The first 8 rows are patterns. Each new row is the sum of 2 different patterns, raised or lowered, with some noise. Before adding, each is slid sideways (what falls off one end comes back at the other), maybe read backwards, and multiplied by a number that may be negative. Names go in the order of the patterns.
(in the rows, 128 means zero)
Some rows, each with the names of its patterns after it:
[109 104 155 152 143 151 162  96 136 134 143 104 114 120  94 141 107 143
 105 133 115 119 108 123 134 134 119 122 103 159  98 147 120 136 154 123] => j738
[120 130 135 107 137  96 109 135  92 141 102 113 134 107  96  92  95 129
 144 132 136 131  97 134 161  95 132 100 131 156 152 114 157 115 102 133] => j626
[133 161  99 150 109 129  97  97 116 124 146 100 132 126  94 127 124 123
  97 152 143 154 122 150 157 153 157 126 139 150 144  95 141 113 126 113] => j577
[ 97 122 120 105 109 154 126 135  94 145 162 132 162 110 162  93  92 159
 132 162 132 154 138 159 136 102 153 117 125 121 150 138 109 119 156 119] => j519
[158 152 134 149 149 105 109  94  94 127 125 139 120 109 101  96 136 113
 146 151 111 111 152  97 151 137 108 123 135 148 116 152 131 126 120 102] => j25
[106 141 142  98 161 114 146  92  92  98 126 110 107 146 156 132 116 113
 143 110 128 156 121 162 155 153 141 111 107  94 152 102 157  99 112 115] => j634
[ 97 136 149 143 112 135 154 123 120 163 102 115 118 134 119 102  98 135
 160 146 154 104 150 126 147 114 158 153 118 112 111 137 125 121 105 128] => j414
[113 114 160 109 110 163 132  99 164 136 113 148 155 127 143 162 156  99
 102 108 140 126 121 152 159  96 163 124 121 123 136 150 152  99 150 152] => j113

New rows, each followed by the names of its patterns:
[104 102 155 121 123 118 138 154 102 133 114 137 107 132 151 129 116  90
 118 120  74 129  99  78  85  75 108 131  73 126  85 156  95  94  99 147] => j577 j634
[143 171 157 158 185 183 185 135 137 157 159 119 147 153 149 126 178 169
 116 182 161 131 147 148 137 135 188 124 140 148 139 157 158 129 160 146] => j577 j113
[138 173 129 115 129 145 116 114 150 120 160  83 171 168 128 132 163 120
  86 108 167 155 128 138 157 158 108 156 156  84 129 146 111  88 159  95] => j519 j113
[155 121 145 158 135 149 133 126 145 132 141 134 164 111 144 166 129 131
 162 105 122 140 126 126 140 130 105 107 148 146 163 147 142 159 142 111] => j25 j113
[139 125  99 153 101 132 101 131 148 122 104 117 126 105  97 152 107  76
 144  97  70 132 134  95 150 110 104 144 131 130  90  77  97 142 135 130] => j626 j113
[105  59  87  78 100  98  72 122  99  88 102  64 125  69  91 127  82  99
  95  93 114 106  95  90 122  59 128 116  65  99  67 117 139 106 114 118] => j626 j634
[142 122 149 123 109 115 141  63 133 103 100  92 120 149  76 149  93 111
  76  63 117 123 129  96 122  94  63  89  83 105  78 134 113 121  83 109] => j577 j25
[159 170 172 126 179 145 149 182 176 155 130 143 155 187 152 164 168 121
 161 162 138 148 155 172 137 178 172 155 150 191 176 201 177 141 130 145] => j626 j414
[138 153 143 115 172 154 170 126 113 156 119 133 168 180 146 114 176 132
 156 187 109 148 170 147 177 175 173 169 146 160 148 199 175 181 165 149] => j738 j25
[143 142 145 153 119 128 149 109 158 154 116 116 142 146 137 120 114 109
 120 103 152 114  95 137  93 135  98 108 119 142 160 109 137 116 113  99] => j626 j519
[114 118  72 103 151 129 120 144 148 162  90 143  90 139 120  92 150 133
 126 156 104 161 109 145 128 128  96  87 101  80 106 100 112 148  98 114] => j626 j634
[118 128 151  96 154 193 138 141 178 109 145 199 138 129 147 174 184 168
 130 172 169  99 179 161 147 155 143 140 100 105 182 143 176 128 160 172] => j626 j113
[131  91  94  83 157  74  84 105 112  71  97 100  88  75  89  66  81 121
 100  97  86 107 125 107 112 103 112 125  99 148 124 138  92  97  74  95] => j577 j414
[175 169 130 184 193 174 137 181 148 135 167 183 137 131 159 187 195 133
 193 150 158 133 164 170 161 163 113 167 181 141 165 124 137 163 143 176] => j519 j414
[123 178 172 168 188 179 184 152 210 118 142 201 130 184 175 188 199 147
 181 165 179 145 137 178 179 149 169 173 133 139 154 162 171 163 152 184] => j519 j25
[ 91  54  87 125  98  72 108 133  83 128  82  84  74 111 128 123 105  51
 134  64 126  93 134  93  72  61 114 105 138  99 123 138 138 127  82 122] => j634 j414
[155 157 140 149 137 169 132 154 195 168 129 167 138 158 142  97 122 152
 152 169 144 108 100  98 141 142 151 148 145 112 172 107 143 162 116 151] => j626 j25
[115 140 108 163 156  88 141 152 129 104 171 115 113 151 115 126 173 136
 129 156 133 113 117 131 151 105 112 108 122 108 100 150 144 115 175 112] => j25 j113
[ 96 108  89 138 134  93 116  92 107  96 118 109  97 115  99 116  80  80
  62  94  96  89  90  66 101  94  68  69 149  70 120 109 125  92  58 116] => j577 j113
[116  82 103 103  83 124 105 108 105 118  88  90 114 102 113 101  84  99
  90 102 103 102 109 124  87  87  82  89 112 112 106  85 128  82  92 114] => j577 j25
[ 67 144  63  89  62  51  54 111  97  89  86 105 104  75 107  80 107  96
 120  87 113 119 128 111  94  81  93  97  94 103 107  93  99 102  91  98] => j738 j634
[118  96  90  70  82 105  48 110  82  69 115  82  63  51  55 102 100 117
  94 127  76  98 130  66 114  57 112 138 129  89 141 107  99 123  88 121] => j626 j577
[158 157 179 174 137 143 153 136 159 131 172 162 153 175 149 143 137 121
 145 166  94 167  98 103 126 149 143 174  92 151 159 143 109 113 108 138] => j626 j634
[124 125 108 133 125 133  99 175 107 124 161  89 134 118 133 145 106 150
 103 113  94  85 101 110 145  95 167  69  88 128 112  78  88  73  90 147] => j626 j577
[183 140 142 134 151 148 154 170 181 154 167 137 182 135 180 179 168 191
 163 171 158 170 118 114 162 121 150 157 160 153 122 156 172 119 201 125] => j738 j634
[179 144 135 167 142 164 150 180 143 161 120 146 185 129 183 153 185 146
 147 165 167 174 118 120 134 155 124 135 151 167 133 152 183 153 133 155] => j519 j414
[122 104 121 180  82 104 111 126 110 138  67 135 123 134 147 135 116  78
  89 108 137  68 129 166 113 142 150 137  73 107 131 165 104 117 147 122] => j519 j634
[121  75  39  54  68  96  96  73 108 111  55  69  92 116  81  96 117 106
 115 116 142 115  93  80 134  99  91  73  98  59 121  75 103  98  82 135] => j577 j414
[132 154 170 141 164 119 193 126 139 158 138 153 151 153 155 133 163 112
 179 108 152 128 143 141 115 181 138 137 113 174 146 140 147 155 127 111] => j738 j577
[144 123 152 142 137 134  76 152  86 108 119 132 133  90 129 129  96  79
 108  89  75  79 117 115 102  70 111 163 120 145  97 162  87  78 157 109] => j577 j519
[ 86  98  90 142 108  70  99  81 117  75 119  67 120 129  83 119  56 104
  80  66 151 107 110  77 129 143 131 102 110  97  60 126 108  96  71 117] => j519 j414
[180 170 137 177 126 129 155 166 135 158 124 149 178 162 154 129 170 133
 160 146 169 178 127 125 138 141 136 159 147 174 155 155 162 152 144 167] => j25 j414
[ 88  90  94 111 128  78  85  99 114  89 139  89 109 101 123 110  98  66
  91 103  75 115  93 101  87  90  53  92 146 107 107 104  98 103 126  60] => j414 j113
[ 87 131  58  87 104  74  88 103  94  41  90 115 114  96  96  97 103  71
 146  91  91  71 106 102  94  64 144 112  90 102 110 116  90  90 135  48] => j626 j113
[131 162 110 117 128 151 130 116 123 123 153 132 139 124 147 124 157 137
 135 139 122 138 135 153 147 150 157 155 152 124 139 130 124 167 126 142] => j577 j414
[109 119 127 119 124 167 128 152 148 136 116 134 159 122 113 132 154 126
 141 167 132 119 126 124 140 101  97 125 112 131 102 162 140 103 126  97] => j577 j519
[108 136 120 100  61  96 103  96 139  75  83 101  69 129  96  89  75 119
  78 116 119  75 114  87  86 103  99 121  97  84 137  77 101 102  85  95] => j626 j519
[149 123 140 129 149 129 132 172 150 154 160 153 116 123 142 138 145 160
 172 158 126 138 114 163 130 148 169 142 142 171 115 174 138 152 152 162] => j25 j634
[ 77 125  97  89 107  91  65 126 146 102 130  79 110 125 133 108 150 115
  83 120  85  92 123  96  95  96  74 103  87 121  78  80 116  71  80  80] => j626 j25
[116 153 128 145 115 124  99 126 113  95  84 110 127  87 100 122 176 148
 125 133 167 121 109 176  91 137 144 165 156 121 135 126 148  86 132 151] => j577 j113
[ 91  75  82  99  65 101 128  72 125 101  56  87  52  76  98  92 109  72
  69  99  59 121 107 119  97  87  59 142  76  94 107  87  97 116 115  58] => j626 j25
[ 61 140 119  76  92  96 109  91 128 134 114  94 129 122 143 141 106 136
 104 110  73  84  82 113  75  99 104  66 123  90  89  77  82  96  73 139] => j577 j25
[125 108  90 121 142  94 101 139  80 104  96 138 117 113 120  62 139  73
  96  91 117 110  87  81 107  82  93  81 109  72 105  86  94  89  65 122] => j738 j519
[117 121  93 131 109 101 112  96 128  67 115  88 120 122 119  94  79 116
 117 125 116 118 106 127 104 105 106 105 110  70  68  79  88  95  85  70] => j577 j414
[ 74  62  55 105  95  99 105 106  90  79 111  67  89  58 116 138 142 110
 126  89  70 106 101 122 129  74 118  60  67 118  80  93  99  68  97  93] => j626 j25
[113 115 110  84 125 126 110 151 115 137 111  96 157 153 105 118 124 149
 158 149 138 161 102 112 145 120 118 141 114 143  89 128 131  82 135  94] => j626 j519
[118  97  89  89 132 125 115  82 121 168 126 156 109 169  97  93 166 116
 155 135 166 144 149 140  87 160  94 116 121 141 136  99 136 136 103  93] => j577 j519
[132 139 169 153 147 170 145 182 114 131 124 146 138 129 181 181 136 149
 125 142 132 162 167 163 156 167 191 156 126 128 114 166 143 194 143 152] => j626 j634
[168 110 158  94 133 105 150 121 105 106  81 149 116 102  74  97  92 116
 159 113 128 131 135 113 100 165  75 118 126 133 114 116 109 150 168 134] => j577 j414
[ 80  95 117  71  92 111 119  95  79 135  55 111  97 127 107  91  98  62
 124  80 103 106  97  89  91 106  72  87  74  93  69  57  91  55 107  85] => j738 j577
[ 88 104 136  69 131 145  92 107 129  93 114 120 138 106 123 144  89 143
 136 101 136 157 154 114  95  80 114 102 101 148 121  63 158 102 125 104] => j626 j113
[102  94 165 117 147 136 132 137 166 140 108 146 155 116 101 147 106 114
  99 122 174  68 162 116 118  89  95  96 102 120 111 143 129  86 137 129] => j577 j113
[135 112 146 157 146 159 181 136 102 159 135 189 151 147 146 132 128 140
 188 171 148 170 140 123 137 114 135 149 156 169 150 139 153 152 141 170] => j519 j25
[ 89 147  67 113  78 114 109  88 107 101 104  76 125 117 105 103  66 126
  73  91 131  71 111  83 105  81  70  53  76  57  74  88  78 105  91  56] => j626 j577
[132 132 126 120 103 166  87 124 165 131 120 129 108 157 147 100 107 142
 121 131 117 108  96  79  98 146 105  83 129  90 111  93 109 126 108 109] => j626 j519
[104  79  85 112  72  92  90 132  80  92  83  74 131 127 114  80 103 109
 108  67  93 113  62  90 106  79  68  91 131 102 120 104  86 107 104 126] => j738 j414
[ 75 119 116 123 106 112  98 121  77  96 112 143 128 136 118 100 103  71
  67 104 107 121  91 108  87  66 110  73 100 103  84  99 130 106 108 124] => j25 j634
[202 191 183 168 183 147 128 140 198 144 154 178 136 176 126 136 169 152
 146 163 157 130 163 170 119 166 160 150 127 160 134 126 175 155 141 117] => j738 j113
